All groups share one centre, and each spreads out both ways along 10 directions, with some noise.
In the rows, 128 means zero.
Some rows, each with its group after it:
[ 72  99 135 102 154 112 126 115 179 120 106 115 133 113 157  92 103 114
 157 146 159 118] => k_931
[124 132  90 146 127 110 128  82 177 118  91 134  87 156 122 121 106 100
 115 210 130  92] => k_855
[175 132 112  95 110 134 105 148 142  51 100  94 128 170 104 144 103 197
 126 120  96 161] => k_855
[163 141  81 159 118 154 147 119 192 154 108 147 117 141 105 162 161 127
 140 159 118 111] => k_931
[ 73 194 105 105  99 137  89 162 152 110  65 133 185 177 101 126 113 148
 153 163 163  98] => k_934
[ 90 199 101 120 100 122 144  99 167 120 161 143 114 152 121 177 159 142
  89 181 137 119] => k_572
[119 134  95 106 142 117 161 160 111 187 106 146 154 106 148 139 148 171
 177 122 118 138] => k_931
[157 132  83 152 126 140 166  82 190 143 144 125  91 115 129 147 156 108
 118 161 122 115] => k_931
[107 173 104  92 157 101 180 123 142 140 123  74 104  72 157 129  96 168
 130 177 140  97] => k_357
[ 82 123 113  63 133  99 119 139 125 102  79  90 125 146 137 108  87 132
 117 127 120  97] => k_357
[141 117 119 156 108 148 103 126 235 102 113 125 162 169 104 151 120 121
 165 157 156 137] => k_357
[ 89  97  47 122 146 122 155  89 163 131 143 133 125 116 158 125 132 116
 156 116 109 124] => k_934
[ 96 116  80 104 143 132 121  92 133  95 111 117 123 135 151  78 110 135
 149 132 136 120] => k_357
[177 136 141 186 137 148 141 114 172 139 157 123 136  95 130 134 127 126
 157 172 170 159] => k_357
[126 141 140 137 107 158 121 135 199 138 132 106 165 154 124 138 143 112
 140 145 180 103] => k_357
[153 109 102 182 142 114 107 115 191  81  92 138 110 127  95 142  86 123
 156 173 103 141] => k_931
[ 62 127  79  89 112  93 123 119 214 135  78 135 124 183 116 143 117  90
 113 169 123  78] => k_855
[182  84 156 143 122 115 101 161 138 113  71 126 115 174  85 144  89 110
 123 136  94 114] => k_934
[133 195  69 125 121 138 162  89 169  94 154 104 106  84 132 146 139 176
 122 164 127 156] => k_572
[173  72 111 120 129 108 125 106 174 132  56  90 101 133 113  83  84  61
 124 158 133 100] => k_934
[126 102 182 100 125 136 103 138 183 112  78 104 117 158 112  97 114  96
 111 144 153 102] => k_934
[134  94 107 120 157 137 174  94 210 125 166 110 101  80 167 134 146 149
 138 121 124 154] => k_934
[ 94 205 126 127 123 164 127 140 207 121  95 128 125 145 110 140 150 160
 131 193 166  78] => k_934
[102 155 122 121 174 127 172 137 167 158 132 121 128  78 166 139 126 183
 177 168 146 116] => k_572
[130 121 130 133 111  89  93 132 121 123  92 138 160 179 114 133  88 112
 141 172 139 134] => k_855
[177 125  97 154 155 160 179  74 195 144 122 109  49 105 134 117 152 117
 107 183 124  77] => k_357
[136 128 124 141 144 103 110  95 175  50 113 116 103 100 120 112  82 150
 137 176 119 190] => k_931
[103  88  29 150 144 105 123  85 200  92 108 160 144 115 132 121 106 137
 197 146 102 195] => k_934
[ 72  98 165 104 139 107 108 116 140 162  74 121 115 142 136  72 108  37
 112 155 173  59] => k_855
[208 115 188 139 141 156 156 184 179 167 128  99 142  90 120 173 136 169
 157 120 137 136] => k_855
[ 86 166  51 164 132 124 127  87 174 107 134 159 138 110 128 123 129 137
 166 175 140 157] => k_934
[117 196  79 125  73 159 141 115 195 133 164 111 151 140 109 174 179 115
 100 131 164 127] => k_572
[151  83  91 128  99 102 136 144 147 182  93 110 161 109 110 126 117  50
 141  89 130 138] => k_572
[ 88 152  49 146 106 160 105 104 216  76 129 152 166 155 117 132 150 150
 172 133 144 156] => k_572
[139 111 116 118 140 166 134 125 200 121 110 106 140 141 147 120 134 156
 160 137 153 110] => k_357
[101 173 174  91 131 138 114 139 172  81 132  79 145 109 141 116 110 166
 126 153 179 145] => k_931
[ 99 164 157  98 132 112 106 136 140  96 100 109 148  99 139  90 100 156
 149 169 177 164] => k_934
[144  86 114 150 134 125 133  64 204 113 126 128  78 131 129 113 124  75
 112 162 128 129] => k_931
[140 145 162 124 149 108 144 107 121 106 138 105  88  83 137 111 105 146
 103 166 130 144] => k_934
[108 108  70  99 136  71 132 134  42 126 103 138 119 113 128 123  89 131
 131  94  59 138] => k_357
[115 131 112 167 129 152 103 128 146 116 138 152 185 118 132 111 132 145
 195 119 157 170] => k_855
[105 121 120 159 136 129  98 132 205  85  96 124 138 140 108 126  85 111
 161 165 143 113] => k_931
[114 152 120 146 122 131 124 124 154 137 140 130 148 120 128 134 136 123
 148 152 161 131] => k_855
[147 108 136 154 112 134 115 163 202 151 116 147 183 130 111 164 137 125
 178 124 144 166] => k_572
[ 71  99 104  96 132 111  95 120 191 101  71 136 158 132 134  85 111 112
 172 134 149 152] => k_572
[134 162  61 136 121 109 155  73 205 105 125 130  79  99 119 145 139 126
 104 189 110 152] => k_572
[114 126  55  93 125 147 107 102 147  60  89  92 123 163 127  89 105 139
 128 109 110 112] => k_572
[ 86 163  72 148 129 131 130  86  74 151 151 129 137 119 151  93 124  84
 129 137 164  86] => k_855
[176 145 144 172 120 135 117  96 165  93 148 119 114 115 109 128 117 116
 119 174 149 165] => k_357
[ 64 129  74 114 138 125 132 110 193 132 113 139 128 118 132 118 139 107
 148 128 132 113] => k_855
[ 77 156  85 135 123  98 143  78 141 140 136 134  99 107 129 111 120  65
  98 172 148 102] => k_855
[134 132 145 138 118 159 117 150 121 136 154 116 172 109 127 118 145 119
 148  85 160 142] => k_855
[ 59 119  75 134 100 113 105 113 182 155 108 153 196 108 123  96 145  48
 170 116 186 168] => k_572
[142 134 138 139 119 120 102  93 174  86  85 157 113 135  98 100 129 124
 124 178 136 184] => k_931
[178 124  94 172 118 108 153 127 179 150 136 141 115 126 100 198 128 125
 133 152  91 143] => k_572
[123 151  94 126 126 148 158  95 144 166 129 110  75 127 133 118 148  80
  87 152 137  49] => k_357
[ 93  92 109 114 142 116 123 114 163 101 138 131 143 114 156 113 121 136
 155 110 129 169] => k_934
[ 94 155  64  83 110 161 145 126 183 108 106  90 114 173 128 138 141 134
 108 123 121  42] => k_931
[117 132  94 129 133 113 150 118 105 159 123 141 102 111 124 129 136  99
 112 129 106 103] => k_357
[139  99 107 165 125 116 117  63 193  81 156 116  98 126 125 123 108  82
 115 156 134 154] => k_931

New rows. What belongs after each?
[164 205 138 177 124 129 133 138 111 127 129 131  98 117  91 162 119 145
 105 193 125 104] => k_934
[183 120 210 108 139 113 140 169 102 139 123  81 127  82 128 127  99 144
 116 119 136 144] => k_855
[145 159  95 173 109 168 115  86 252  46 138 103  95 151  90 150 125 114
 103 177 137 117] => k_931
[177  98 174 132 131 131 133 156 164 129 122 113 119 132 116 157 126 137
 121 123 113 128] => k_934
[120  85  98 131 123 137 150  88 186 163 141 125 119 136 146 126 151  66
 119 124 144  98] => k_931
[163 124 108 107  83 154 121 140 142 146  81 140 131 196  92 142 173 115
 100 110 108 107] => k_931
[ 96 101  54 132 125 125 129  72 222  96 137 166 139 134 145 133 157 141
 168 144 124 197] => k_931
[ 98 156 168  92 114 129  91 164 160 121  54 102 170 148 115  96 104 131
 143 161 186 110] => k_934
[145  88 125  99 101 146 126 141 188 150  88 138 147 182 117 140 161 118
 131 111 128 119] => k_931
[132 105  87 136 151 145 110 133 127  92 107 111 165 100 142  87  96 156
 199 102 134 154] => k_572
[ 51 190 108  78 133 136 128 100 126  85 134 115  94 140 146 107 137 158
  93 150 132  87] => k_934
[ 83 141  71 126 145 109 136  87 140  87 163 143 131  88 158 120 114 173
 161 139 116 188] => k_934
[ 73 114  53 120 156 136 150  87 153 162 109 117 118 132 165  92 116  91
 156 155 152  44] => k_357
[155 131  61 141 139 163 146 124 167  74 155 116 131  88 127 145 150 190
 159  86  89 184] => k_855
[127 134 120 161 103 145 123 133 135 150 175 142 154 146 119 162 149 104
 124 103 135 119] => k_934
[ 91 137 128 153 153 118 114  92 191  99 129 131 120  92 137  97 101 116
 155 189 164 151] => k_931
[ 98 102  54 130 159 102 143 107  60 147 126 160 133 101 156  95 118 128
 175 103  94 149] => k_357
[173 122 134 169 146 116 164  98 132 168 154 113  94  66 136 124 118  82
 121 162 145 128] => k_934
[151 134  67 130 116  96 137 107 163  91  95 106  74 139  96 154  96 119
  88 162  77 108] => k_357
[132  91  69 170 139 112 147 111 139 161 133 126 122 133 124 144 103  65
 150 124 110  81] => k_931
[126 156  91 150 118 129 110  85 164  59 133 138  99 152 115 136 118 151
 111 172 108 152] => k_572
[116 121 143  69 125 121 142 179 143 118 134  89 149  85 133 143 132 150
 120  55 115 155] => k_855
[104 205 106 129 146 136 136 107 186  88 105 129  96 104 122 128 127 185
 131 209 145 122] => k_934
[134  94 173 164 148 115 101 152 151 125  80 163 107 157  99 135 103 111
 138 157 106 103] => k_934
[158 146 138 141 105 165 114 149 196 103 100 100 124 167  86 151 127 128
 109 150 141  84] => k_931
[117 120 159 108 137 112 132 123 141 142  99 111  87 147 125 114 111  91
  90 173 132  69] => k_572
[128 147  71 146 148  86 173  86 166 147 120 129  69  96 130 142 108 118
 120 207 107 110] => k_855
[119 116  71 138 124 158 129  91 251  87 110 109  94 171 115 145 129 102
 118 152 120  75] => k_931
[ 95 237  71  84  98 150 137 136 149 126  92  77 153 140 123 126 134 164
 121 172 178  75] => k_934
[135  66 112 119 140 130 133  99 209 115 111 118 120 122 141 114 123 107
 146 128 126 155] => k_934
[136 150 120 136 123 158 132 144 214 129 122 130 164 139 126 163 149 174
 173 157 155 139] => k_855
[ 62 173  97 150 129 106 120 107 191 131 126 142 152 111 126 124 114 100
 151 189 173 129] => k_357
[137 162  86 129 143 128 148  88 169 124  68  92  60 114 116  97 106 104
 100 217 136  66] => k_934
[155  93  35 173 150 111 156 106 142 160  96 167  97 118 119 142 121 116
 166 158  79 121] => k_931
[103  83  61 143 114 121 115  89 163 128 120 151 137 165 127 119 131  78
 144 116 115 124] => k_931
[ 84 153 101 110 140  97  85  94 115  52  73 138 106 130 117  65  83 138
 127 177 123 160] => k_931
[115 103  83 103 128  94 134 137 233  79 103 132 118 115 108 166 123 156
 139 120  75 179] => k_855
[118  82 152  83 112 136  84 131 221  88  40 108 144 183 109  89 102  98
 139 137 156 123] => k_934
[121 105 125 131 141 160 119 116 108 146 135 139 152 127 150  87 153 118
 159  98 157 134] => k_357
[107  98  74 120 121 130 116 114 187 123  70 130 115 198 113 122 115  95
 130 150 114  67] => k_855
[ 74 167 122 130 143 123  95 127 177  71  76 168 107 152 111 119 115 168
 141 193 121 116] => k_934
[ 95 109  82  85 129 110 125 100 167  62 127 109 144 119 156 108 109 168
 152 114 119 201] => k_934
[106 155 153 125 118 127  98 119 125  97 103 129 109 154 107 104 117 110
  95 162 145 101] => k_934
[175 124 120 146 106 166 148 144 179 200  82 158 125 163  95 156 188 106
 128 147 136  82] => k_931
[109 219  65 129 118 157 149 114 168 138  97 108 104 135 116 139 138 140
 118 196 155  53] => k_934
[151  94 164 116 169 121 165 139 129 166 113  92  88  65 143 111 118 101
 121 109 121  93] => k_855
[106 152 146 163 171 119 123 148 166 141  95 126 128  75 128 109  82 131
 176 193 165 102] => k_931
[120 106 122 144 107 155 109 146 202 136 129 143 169 155 106 149 152 103
 152  95 145 126] => k_855
[204  67 107 189 133 135 164 141 183 195 137 130 139 116 114 183 133  90
 163 121 116 126] => k_934
[139  84  87 141 150 106 148 161 143 192  80 133 152 121 130 145 100 116
 192 127 115  96] => k_934
[ 56 159 154 111  98 119 102  98 167 149 116 129 134 155 123  96 134  36
  84 173 199  76] => k_855
[ 71 181 132 130 131 125  98 115 168  91 110 148 148 113 129  98 120 152
 156 185 176 163] => k_934
[ 88 146 103  92 116 126 111  77 170  79 122  98 135 118 142  71 122 106
 122 149 172 154] => k_934
[ 91 111  83 152 139  75 119  77  78 141 104 148 104 121 136  80  78  57
 126 165 127 107] => k_855
[130 132 117 131 111 136 118 136 193  96 141 133 167 125 122 157 137 169
 160 121 133 194] => k_934
[138 122 121 120 151 123 174 126 155 158 157  79 115  85 157 151 110 131
 136 133 138  95] => k_931
[ 83 142 139 134 114 123  68 134 168  57 107 166 157 165  98 124 116 157
 150 151 137 177] => k_934
[175 106 140 167 140 118 155 131 128 157 173 128 128  82 137 163 131 122
 140 118 116 161] => k_934
[174 121 183 191 184 163 145 133 195 140 129 125 129  55 142 114 121 166
 204 176 177 146] => k_572
[191 111  96 131 113 109 133  98 155 103 128  85 136  98 119 120 100 113
 130 130 129 194] => k_934
[ 94 159 163 136 134 122  90 141 155 103  85 138 149 122 115  91 103 132
 151 177 168 135] => k_931
[140 108 162 136 132 140 127 180 172 184 104 129 189 147 126 155 126 132
 184 133 163 109] => k_855
[145 104  64  91 105 147 146 121 160 160  86 152 121 180 122 142 179 130
 118 113  93 110] => k_931
[142 137 174 158 122 112 117 130 207 121  96 167 102 101  82 139 143 113
 108 177 124 176] => k_357
[122 104  69 122 137 128 126 106 209 137  31 117 103 168 108 101 107  77
 139 181 134  48] => k_934
[ 39 147  82 134 121 117 109 121 215 138 111 128 181 156 134 130  99  87
 174 177 188  88] => k_357
[104 172 106 108  92 137 119 112 153 102 170  93 186 107 142 117 144 142
 136 116 188 191] => k_934
[144 104 168 132 138 170  90 134 145  82 111 119 144 121 124  74 126 137
 155 105 155 158] => k_855
[141 148  85 121 145 135 178  94 163 143 127 111  81 103 141 137 145 139
 111 166 117 101] => k_931
[ 88 120 142 151 143 121  92 134 203  76 103 178 144 137 116 124 117 159
 179 164 139 186] => k_934
[ 53 165  72 132 144  81 142  93 166 137 106 142  97  93 131 121 100  93
 127 195 134 101] => k_357
[155  96 122 140 109 159 141  93 225 138 136 131 114 154 121 145 167  90
 115 131 139 127] => k_931
[109 195 133 108 110 134  96  98 174  87  71  95 123 131 109  74 110 112
 106 210 196 113] => k_934
[ 71 101  29 120 122 139 111 112 125 119 117 148 175 179 142 113 126 119
 181  90 116 114] => k_357
[107  99 105  75 106 133  95 141 204  92  40  99 162 192 109  99 108 116
 145 131 144 110] => k_934
[169 139  71 129 119 133 172 124 140 173 124  84 125 119 126 152 126 108
 126 134 132  82] => k_934
[155  66 125 118 144 121 145 125 157 159 101 103 107 124 138 125 112  87
 129 119 113  95] => k_934
[128  94  77 110 145 111 136 127 135 150  71 115 115 140 128 112  94  98
 147 140 109  78] => k_934
[ 81 101 109  79 147  97 129 127 146 128 113 137 169 102 164 108 123 172
 181 118 134 192] => k_931
[119 108 124 152 127 123  96 110 203  92  96 137 136 146 112 113 108 105
 154 166 152 148] => k_357
[ 42 185 125 140 144 136 136  78 198 141 130 173 107  70 143  86 173 111
 143 193 188 140] => k_357
